The first 8 rows are patterns. Each new row is the sum of 2 different patterns, raised or lowered, with some noise. Before adding, each is slid sideways (what falls off one end comes back at the other) and multiplied by a number that may be negative. Names go in the order of the patterns.
Known rows, each followed by the names of its patterns:
[  5  -4   2   0  -6  -3   9 -12   5   2   7   0  -1 -22   1  25   1   4
  -1   3  13  -3 -13 -11   3   4  -5  -6   2   9   2  -4  -9 -10  16  14
   3  14  -1   6   3 -10  19   0   0   1] => Ruka
[ -6   5  -1  25   5   0   2  -5  -5  11   6   0   7  -9   4   0  17  -2
  -6  -4   0  -6   9  -8  -1  -4   0  -5   2 -13  -1   0   9  -7  13 -19
   0  24  -3   3   1   4   7  17  11  -3] => saz
[ -7   2 -22  -1 -11  22   0   6   1  -1 -19  11  -3  15  -4  -2   0  -4
  -1  -1   1   4   5  -1   5 -11  -3 -10   7   6  10  11  16  -7 -11 -17
  -1   0   3 -15   5   5   2  -1   8  13] => mela
[  5  20  -7  -3  -8 -15  -4  -1  -8 -13 -17   1  25  -9  -9  -9  -2  25
  -1  -1  -4  -2   0   4   1  -3  -4  10   5   2  -3   5  -1   0  19  -1
   0   4   1   0 -14   0   1   9  -4  10] => numi
[-11  23   6 -25  -5  -4   1  -5  -5  -3  10   0  -4   7  -2  -5   6  15
  -5  -2  -3   3   1  -3  -2  20   4  11  -3  -7  -1  -3  -6   4   0  12
  12   3  18  -2  15   2 -18  -1  25  17] => Vaton
[ 15   1  -6  25   1   5   1 -11  -5  15 -12  -6  -3  -6   5  25  -6  11
   5   4  -1  -2  11   1  -2   0  15   6  -4  -2   0  -3   2  -5  -3  -2
   3  -6   6   5 -10  -4  -7  -8  -1   3] => dubok
[ -4   5   5 -21 -14  -2  13 -22   8  10  14   3  -2  14  -1 -19  18  -8
  -3 -18  -5  10  -9  -1   1  12   2  25  -2 -20   3  25   3  -2  -6   0
  11   6   0   6   3   6  -7 -21 -10  20] => Vover
[  2  -1  -4 -11   1  16   2  11   4   4 -23 -10  -4   3  14   4  17 -17
  11   1   0  16 -22  -1  -2   9  -7   5  -5   0   3   3  -8   0  -8  -1
   2  -2  -9   5   1   0  -1   8  -5   1] => Tosa

New rows, each followed by the names of its patterns:
[  6  -5   4  25 -15  14  12  26   5   8  -1   9  23  -2   8 -10  12  25
  19  -5   3   4  15   4  18   7   9   2   2  -1  20  26  11  -1   2   6
   5  33  15   4  -4  22  -2   6  -8   4] => saz Vover
[ -2 -16   1  17   2   0  -2  -2  -3  -4 -15   8   9   5  25   5   4   2
  16   6  16 -21 -12  12   5   0 -25  -5 -12  -6   6   4  -8   0 -20  -1
 -11  -5   0   7 -14  -4  -3 -24   9  -4] => saz numi
[ 21   3  -7   1  21   3   6  -2   6  12  -1   9   9   5  10  -1  -1  -3
  20  -3  12   3 -13 -17   9  17  -6  21  16  14   9  11  25   3 -24  24
   8  10  -8 -14  13  -4   7   6  13   4] => numi Vover
[ -4  -9   1  -2   5  -8 -16 -15 -15 -15  -3   4   8 -17  -3  -7   4 -10
  -7   2  -3 -13 -21   4 -12   8 -19   8 -20  -1   1  -3  -4  17  -4   9
 -17 -18   4   3   4  -6 -21  -7  -7  -6] => mela numi
[ 11  -3  -1   3  16   0   5   3  20   5  11   4  -1   1   0   6   7  -1
  10  12   4  19  -2  14   4 -11  -1  26  16 -11  19   4 -21  -3   1  10
  -1  -6  10  12   6  -1   4   0   7   2] => Vaton dubok
[  7 -14 -12  -4 -14  -9   3  21 -10 -12  10  -2   1 -11 -17   8  10  -5
 -13 -14 -11  -4   8  -5   2  10   9  -4   8   2  11  -5 -24   6  22   7
 -16  16  -5 -29 -13 -13  -6  -9 -15  -5] => Vaton dubok
[  2  -3  -1   8 -13  -2  14  -2  15  19   2 -10  -3   2   4  12  11  15
 -15  13  13   6  13 -17   2  -1  10  -5   4   0   4   4   7  -2  -4  -7
  -2   0   0  -4  19   3  -3  16  10   1] => dubok Tosa
[ -5   5   9   3  -7  12   7  -2   5   7   7   7 -11   7  -2   6   5   7
   5   7  -7   9  -1  -1   9  -5   8  -2  12  27   4 -24  -1  16  -7   1
  11  10  11   8   9  11   6  -4   8   8] => numi Vaton
[ -2  -3  -6  -3   3 -20 -13   1   8  -8   9 -21   1  22 -20  -2  -8   5
  11  17  14  -1 -11   6 -14  12   2 -16   2 -19  -7  23   5 -20  -7   1
 -15  -5  36  -1  -3  -7   1  -2   8 -17] => saz Vaton
[ -5   9   0  11  -4   6 -22  -9  -8   0   2   4  27 -20  10   0   1  22
 -24 -10 -10   7  -7   3  -9  -2   5   2 -13  -6 -14   6   7  -3  -3   3
   2   0 -10  15  -8   0   1  -1  -8 -11] => Ruka Tosa
[ 11  -8 -10   2  -5   5  -7  -2  11   3   4   5 -14  13   7   4 -19   0
  -5 -27 -19 -23 -21  -8  15 -17  -6 -14 -10  26  -9 -10  -5   5 -10  -1
  -6  -7  -8   1  -5  12  -6   9  -8 -11] => numi Vaton
[ 13  13  24  23 -10  12  14  20  12 -11   7  28  16  21   8   1   7   8
   6   6   4  18  23   9  28   8  13  14  -5   8  31  24   8  31  13 -18
   8   1   4  -8  11   8  24  22   9  15] => numi Vaton
[ -7 -15  -1   0  -2   2   0   3  -9  -3 -12  11  -8  -7 -15  -3  -8   7
   9  -1  -2  -3   4   5   4 -20  -3  -2   0  -5 -14  -6  -4  -5  -3  -5
  -6 -13  -4  -1  -5 -10   1 -13  -7  10] => saz numi
[  7   1  18  13   7  13   7 -10   1  -2  -2   7  11  10  -1   9   7  10
 -10   0   6  -2   8   2   4  18  12  -4  -2  19  -9   2  28  13  14  15
  10   9  -1   0  11  -5   3   4   8  13] => Vaton dubok
[ 14   9  -8  11  11   4  14   4  -3   6  -5  -1  -2   0  10   4  12   4
   3  -6   9   4   4   3   8   0   3  11   3  14  10   7  -8  11   3   7
  11  13  -3  -3  -4  11 -11   4   6   5] => mela dubok
[ -9  -9  -8  -3 -15 -17 -10 -16  -8 -10 -16 -17 -28   4 -12  -8 -11 -21
 -20 -11   2 -21 -11   4  -5 -10 -15  -4 -10 -12  -1 -29 -12 -25 -12  -4
 -23  -9  -1   4 -10   3  -9 -19 -11  -1] => Ruka Vover
[  9  -2  -5  -6  -9  -1  -8 -11  -8  -2 -14   0  -5 -10 -24  -3 -16   6
  -9 -23  -4  -9 -20 -13 -19 -17 -11  -5  -3  -9  -8 -22 -16 -13 -11 -13
  -6 -22 -12   1 -10 -17 -19  -2 -29 -10] => saz Vaton
[ -6   0 -10   1  14  -8   7   4   2 -14  -2  -1   4  15   5   3  -2   5
   1  -2  11 -10  13   1  -9  -2   2  -2   1  -5   4   3   8  -5  -1   8
   6  -4  -1   2   3   7  11  -9  -4   1] => Ruka Tosa
[-18  22  -3  -4  -8   5 -11  -3  13 -10  -6   7 -14   0 -17   3  -4   3
 -29   4  21  15  -9  -8  -9  -6 -12 -16 -22 -15 -17 -11  12 -10  -3 -11
 -11   9 -14  10   5  -5   9  -3   3  -4] => Ruka numi
[-21   5  -6  -8 -14 -12  -1 -18  -9 -11   8  -1  21  -6 -20  -2  23  -4
 -10 -11  -5  -2  -4   1  -1   8   0  -6 -31 -14   7 -10  -1   6 -27 -16
 -13   5 -23   2   6   4  -3  -8   5  -9] => mela Vover
[-2 15 11 13 17 16  9 20 11 11  3 12 13  6 11 10  3 24  4 13 19 -2 16 14
 10 -6 11 -5  3  8 13 10  4 -7  8 11 -1 11 17  7  6 13  5 21  9 11] => saz dubok
[-17 -13 -13 -25 -14  -5   2  -6 -18  -1 -21 -15 -11  -5 -17  -9   2 -14
 -15 -21 -25  -2 -25  -3  -3 -25  -7 -14   0 -12 -15  -4 -10 -12 -19 -19
 -29 -18   6 -11 -22  -9  -1 -14 -19 -28] => mela Vover
[-13 -21 -26  -2 -19  -9  13 -34 -24  -5  -5 -12 -26  -2 -10 -21 -24 -14
 -36 -21   2 -13 -34 -13  -8  -9  -7 -20 -15 -13 -13 -19 -23   3  10   4
 -24  -9 -17 -28   8   7 -30 -26   6 -21] => dubok Vover
[  2   4   0   3  11   0 -12 -20   1  -1  -5  -5   2   9   4  -2  -7 -16
   9  12  -5  14  -8   6  10  -8   7  -8   6  -8   3   8   5   1  -6   0
  13 -10   1   3  10  -4   0 -20  -2  16] => Ruka Vaton
[-20 -21  -4 -17 -11 -11 -16 -13 -13 -25   0 -17 -14 -24  -7 -29  -1 -16
 -36 -15 -16 -22 -16 -22 -27 -27 -16 -24 -23  -3 -34 -18 -18 -20  -8 -15
 -31 -28 -16 -21 -12 -22 -15 -24 -16 -14] => Ruka saz
[  2 -13 -28   3   5 -26 -12  16   0   3  -7  -2  -4   6 -12  -1  -3  -6
  -5   0   8 -18  -2  -1  -3  -8 -20  -1  -3 -13 -14  -5   2  19 -11  -2
  -8 -23  -7 -19 -22 -20 -36  -4   8 -14] => numi Vaton
[ -2 -14 -28  -5   3 -12  -8 -34  -7  -8  -9  -8 -14 -13 -12 -13 -12 -19
 -16  -6  -9  -9 -14 -16 -28 -17 -18  -9  -8  -3  -1 -10 -15  -8 -12 -20
 -16 -23 -12 -13  -2  -5   2 -11   0 -14] => mela numi
[-10 -11 -16 -11 -18  -2  -2   0  -8  -2  -9   5  -9 -12  -7  -3 -14 -16
  -3  -6   3  -4   0 -19  -7  -8   0  -7  -6 -14 -12 -17  -6   5  -2  -2
  -6 -13  -9 -16  -2 -13 -10  -1 -12  11] => mela Tosa
[  8  15  16   0  14 -18   6  -2  23   3   1   9  16 -10  20   6  21 -16
  -3   3   5  16   8  20  -4  20   6   8   9 -13   0   9  17   9  20  16
  -3  -2  -8   0   6   2  -9  11   9   3] => mela Tosa
[ -4  -2  -9 -18  -1  -1   6  24   2 -17   4   4  11  -2 -28   6  14  13
   0 -21   2   4   1  -5  -1  -4   4   7  -7 -16  -5 -11   1  -8  -2   5
 -27   0  -2  -5  -6   0   8  -1   2  -6] => Ruka numi
[  6  32   8   8   1   5  15  16   5  12   9  13  -5 -10  -4  23   3  12
  16 -13 -15   2  12 -14  12  27  22   9   3   9   3 -21  30  -7   3  -9
  -4  27  -2   6   1  23   5  29   5 -13] => Vover Tosa
[20 17 25 24 12 23  8 -2 19 23 21  5 23 16  8  6 16 15 11  8  8 24 12  9
 16 19 10 14 21  9 11 10 12  8  9 12 22 18 22  5  8  9  6  6 16 20] => Vaton dubok
[ 14   4 -10  -4  11  -3 -17   0  13   7  -3  -6   4   2   1   1  12  -1
   2  -5 -11  -4  10  -4  16   2  -6 -10  -8   5 -15   0   7   6   7   5
  10   9 -15  20  -5 -14 -12  10  15 -14] => Vaton Vover
[ 32  12 -11   0   0  14   2   6   8  15   5  -5  13   7 -10  12  18   3
  13   8  -1  16   8   7  29   8   4   9  -6   4   3   2  12  -1  18  19
  11  16   1  25  11 -11   9  30  26  -1] => Vaton dubok
[ -3   2 -15 -12 -14 -12  -2  -5  -1  -7 -16  15 -10  11   2 -12 -11   0
 -17 -19   0 -18  -5  17 -21  18  -2   1 -10  -5   0  -1  -9  -8   6   4
 -10  -5  -7 -10  -5  -7 -13  -7  -4  -9] => dubok Tosa
[-16  -5 -10 -16 -24 -10 -17 -23 -14 -14  -8 -27 -19 -15 -31 -21 -10   0
  -4 -18 -10 -17  -6 -25 -21 -26 -14 -12 -25 -21 -20  -3 -11  -9 -33 -19
 -20 -18 -16  -5 -20  -4 -20 -20 -13 -17] => mela Vover
[ -8  11  -5   0  22  16 -21 -10  16 -18   5  42   9  18   9  16  14   8
   4   7  10   2  17  15   0  -6  11   8   9   3   6  10  10 -15   6   0
   3  13   5   7  12   6  17  -2  -5  16] => Vaton dubok
[-19 -31 -17 -21 -20 -20 -13 -12 -15 -16 -25 -18 -32 -23 -17   1  -8 -10
 -20 -22 -17 -24  -6 -18 -19 -19 -17   1 -10  -9 -20 -13 -29 -13 -10 -34
 -17 -15 -15  -1 -12 -27  -6  -5 -17 -10] => dubok Tosa
[-17 -17 -18  -8 -18 -13 -15 -29 -22 -20 -19 -12 -10 -22 -14   3 -18  -4
 -21 -19  -7 -17 -33 -34 -10 -16  -5 -19  -9 -24 -15 -24 -24 -24   8 -15
 -12 -16 -15 -12 -14 -21  -1 -15 -16 -19] => Ruka mela
[ -5   0 -20  -4 -16   6 -16 -18  -6 -13  -7  -9  -2 -22 -30  -9 -15 -16
 -11  -1  -1  -6 -15 -18  -7 -32   2 -19 -15  -2 -26  15 -16  -5 -13   1
 -13   0 -14  -4  -9   1 -10   2  -9  -3] => saz Tosa
[-16 -22  -7  -8 -19  -8 -27 -11   1 -10 -24 -20 -12 -10  -9 -22 -13 -12
 -30 -12 -15  -9   4  -4 -14 -10 -13 -23   7  -8 -14 -37   8 -13 -10  -7
  -9  -9 -14   0  16 -22 -24  -2   9  -3] => numi Vover
[-16   2  11  22   4  27  16   5  -5  -9 -10   1   1   5  -5   8   5   9
   1   8  21   7   2 -20   1  -6  24   2  10  15   7  -6  12  -5  17   1
  -2   5   0   9   9   6  16   8  10   9] => mela Vaton
[ 13  21   8  -6  13  26  24  -2  30  10 -10   3   4  11   5  12   5   7
   8  -1  14   5  18  21  26   3  -2   5   1  22  -2   7  28   5  30   7
   3   1  10   1  15   6  19  20  15  27] => Vaton Tosa
[  1  29  26   8  -3  29 -11   1  -4   7  11  -3  18  27  -7  13  15  23
  11 -10  25  12  12   6  11 -15  18  37  17 -15  -8  18  21  16   0 -11
  11   3  11   5  16  25  20  -8  16   0] => numi Vover
[  5 -10  12  -2 -20   0  -7   1  -8 -12 -10  -8   4   6  -6  -4 -31  -7
  -2 -15   2  -1 -12  -2  -1 -18  10  -5  -2 -13  -4 -11   3 -11  -3 -12
   3  -1  -6  -4   4  -5   0  -4  -4  -8] => saz dubok
[ 26   9  -9  -2  18  -4   9  27  14  11   5  17  17  23   5   9  26   6
  15  14   0  -3  22   9   8   7   5  18  26 -11  14   4  16  16  12  21
  17   7  11   8   3   6  -4  12  -2  11] => Vaton dubok
[18 13 24 12 -9 17  7 10 11 26 15  1 14 16 14 -7  9 19 18 13 21 17 30 15
 16  7 11  3 10 18 11 12 21 29  6 -5 10 19  1 12  8 11 22 19  1 26] => numi dubok
[ 11  16   3   8  -7   8  -1   9  -8   7   3   9  12  12   2   9  10  14
   1 -10   3   7   9  10 -14  11  -6   8  19   2   4   4  10  10   9   8
   4   4   4   5  17  -3   7   3   0   1] => saz numi
[  4 -17 -25 -13   4 -13 -21 -25 -17 -11  -1 -13  -3 -18 -14 -29 -39 -34
   6 -10   0 -12 -31 -29  -5  -9 -36 -11  -7 -11 -22 -12  -6   2 -28   5
 -37 -17 -34 -20  -6  -7 -25  -9 -16 -11] => mela Vover
[25 14 20  3 11 14 16 24 35 10 27  8 27 18  4 18 30 28  8 25 17  1 11 19
 18 19  9 10 18 10  6 23 21 24 18 27 11 24 12 16 16 14 10 21 21 24] => mela Vaton
[ -4  -3   1 -10 -12  -3  -3  -9  -7   0  11   1 -19  -1   2  -6  15   5
  -7 -12   8 -11  -8 -14   2   5 -11   6   9 -10   3 -12   6  12  -2  -2
   7  -2 -23  -7 -22  -2   8 -10 -20   1] => Vaton Vover
[  1  18   2   3  -8  -3  -6 -10 -11 -34  -5  -7 -10  -2  -1 -10   8  -3
 -10  -8   5 -12   2  -2 -11  -4   0 -14   2  -7  -5  -5 -11 -14  -1  -3
 -11  -4   1 -12   0  -3  -2  -1 -10 -26] => Ruka dubok
[-25 -16  -7  -7  11  -2  10 -19   4  -6   0   9 -23 -12  -4  -4  -1   0
 -20  -5  -4  -4 -16  -7 -22 -12  -5  -5 -15  -2 -17  -8  -6   0  -7  -3
  -5 -10 -12 -20   0   6  -5  -6  -1   0] => saz Tosa
[  0  -8 -11 -19  12 -11   1 -18  -1 -13  -2 -11  -6 -17  -3  -6   8 -12
   1 -21  -1   7 -11  -4  -6  -9   4   5   0  -8  -6   6 -10   2  -4 -16
 -10 -13   9   9   2 -10 -12 -16 -17   7] => saz Tosa
[-17 -12  -8 -23   0  -8 -10 -23  -4   1 -10  -8 -16 -16  -9   3  -8  -7
  -4 -11  -9  -2 -11 -12  -7 -20   4 -12 -27  -5 -10  -8  -9 -17 -19 -26
 -10  -8 -11  -4 -22  -9  -3 -12 -10 -15] => saz mela
[-3 17 19 28  2 20 33 24 15 15 37 22  0 23 11 10  5  9 18  8 19 10 28 21
 21 11 -2  9 28 19 30 11  9 45 21 19 19  5 16 25 -8  4 25  7 23 40] => dubok Vover
[-12  13  -7  17  39  18 -14   8  18  21  22   2  10   5  13  17  13  24
  42  20   4  21  13  10  42  31  27   3  37   2  10  -7  26  20 -13  19
  34  -1  20  15  22  15   9  32  14  18] => saz Vover
[  5  32   8  20   5  -9   4  33  36  -8  30  13 -18   0 -11   7   2   7
   1  21  11  17   7   2  -3   1  17   0  -2  -7  -6   8  21  -2  21   2
  15  20  -3   2  -1  -2   9   9  20  15] => numi Vaton
[-13 -18  -9   8 -14 -24 -14 -11 -20 -10 -16  -3   2   1 -17  -7  -5  -4
 -13 -12 -14   1  -2  -3 -28 -14 -19  -7 -10 -30 -10  -2 -24 -12 -15 -20
 -22  -6  -7 -10  -2 -24 -21   1 -14  -7] => Ruka saz
[-20 -15 -17 -14 -12  -6 -11  -8 -24 -16  -8 -13 -15 -12 -21   4  -9 -11
 -14  -8  -3 -12  -9 -25 -12 -13   1  -8 -12  -8 -13 -23   3 -16  -1 -13
 -12  -8 -19 -11 -10  -6 -12  -5 -10   2] => mela numi
[-40   3 -13  -6   3  -4  -7  -5   0   6  -9 -38  -6   3  -1  -8 -30  -7
  -4  -3  -7 -11  -7 -13  -8  -2 -16 -11  -6  -6 -14 -17 -10 -25 -21  -9
 -15 -10  -3   8 -19  -2 -13  -2 -13 -16] => numi dubok
[ 26   2   9  -4   5  26  14  13  17   3   5   4  34  -8  22  16  24  15
  34  25 -10  -3  26   7  10 -15  13  36  17  10  11  28  21  31   4  -3
  23  43  27  -1  -6  14  10  21   8  17] => Ruka Vover
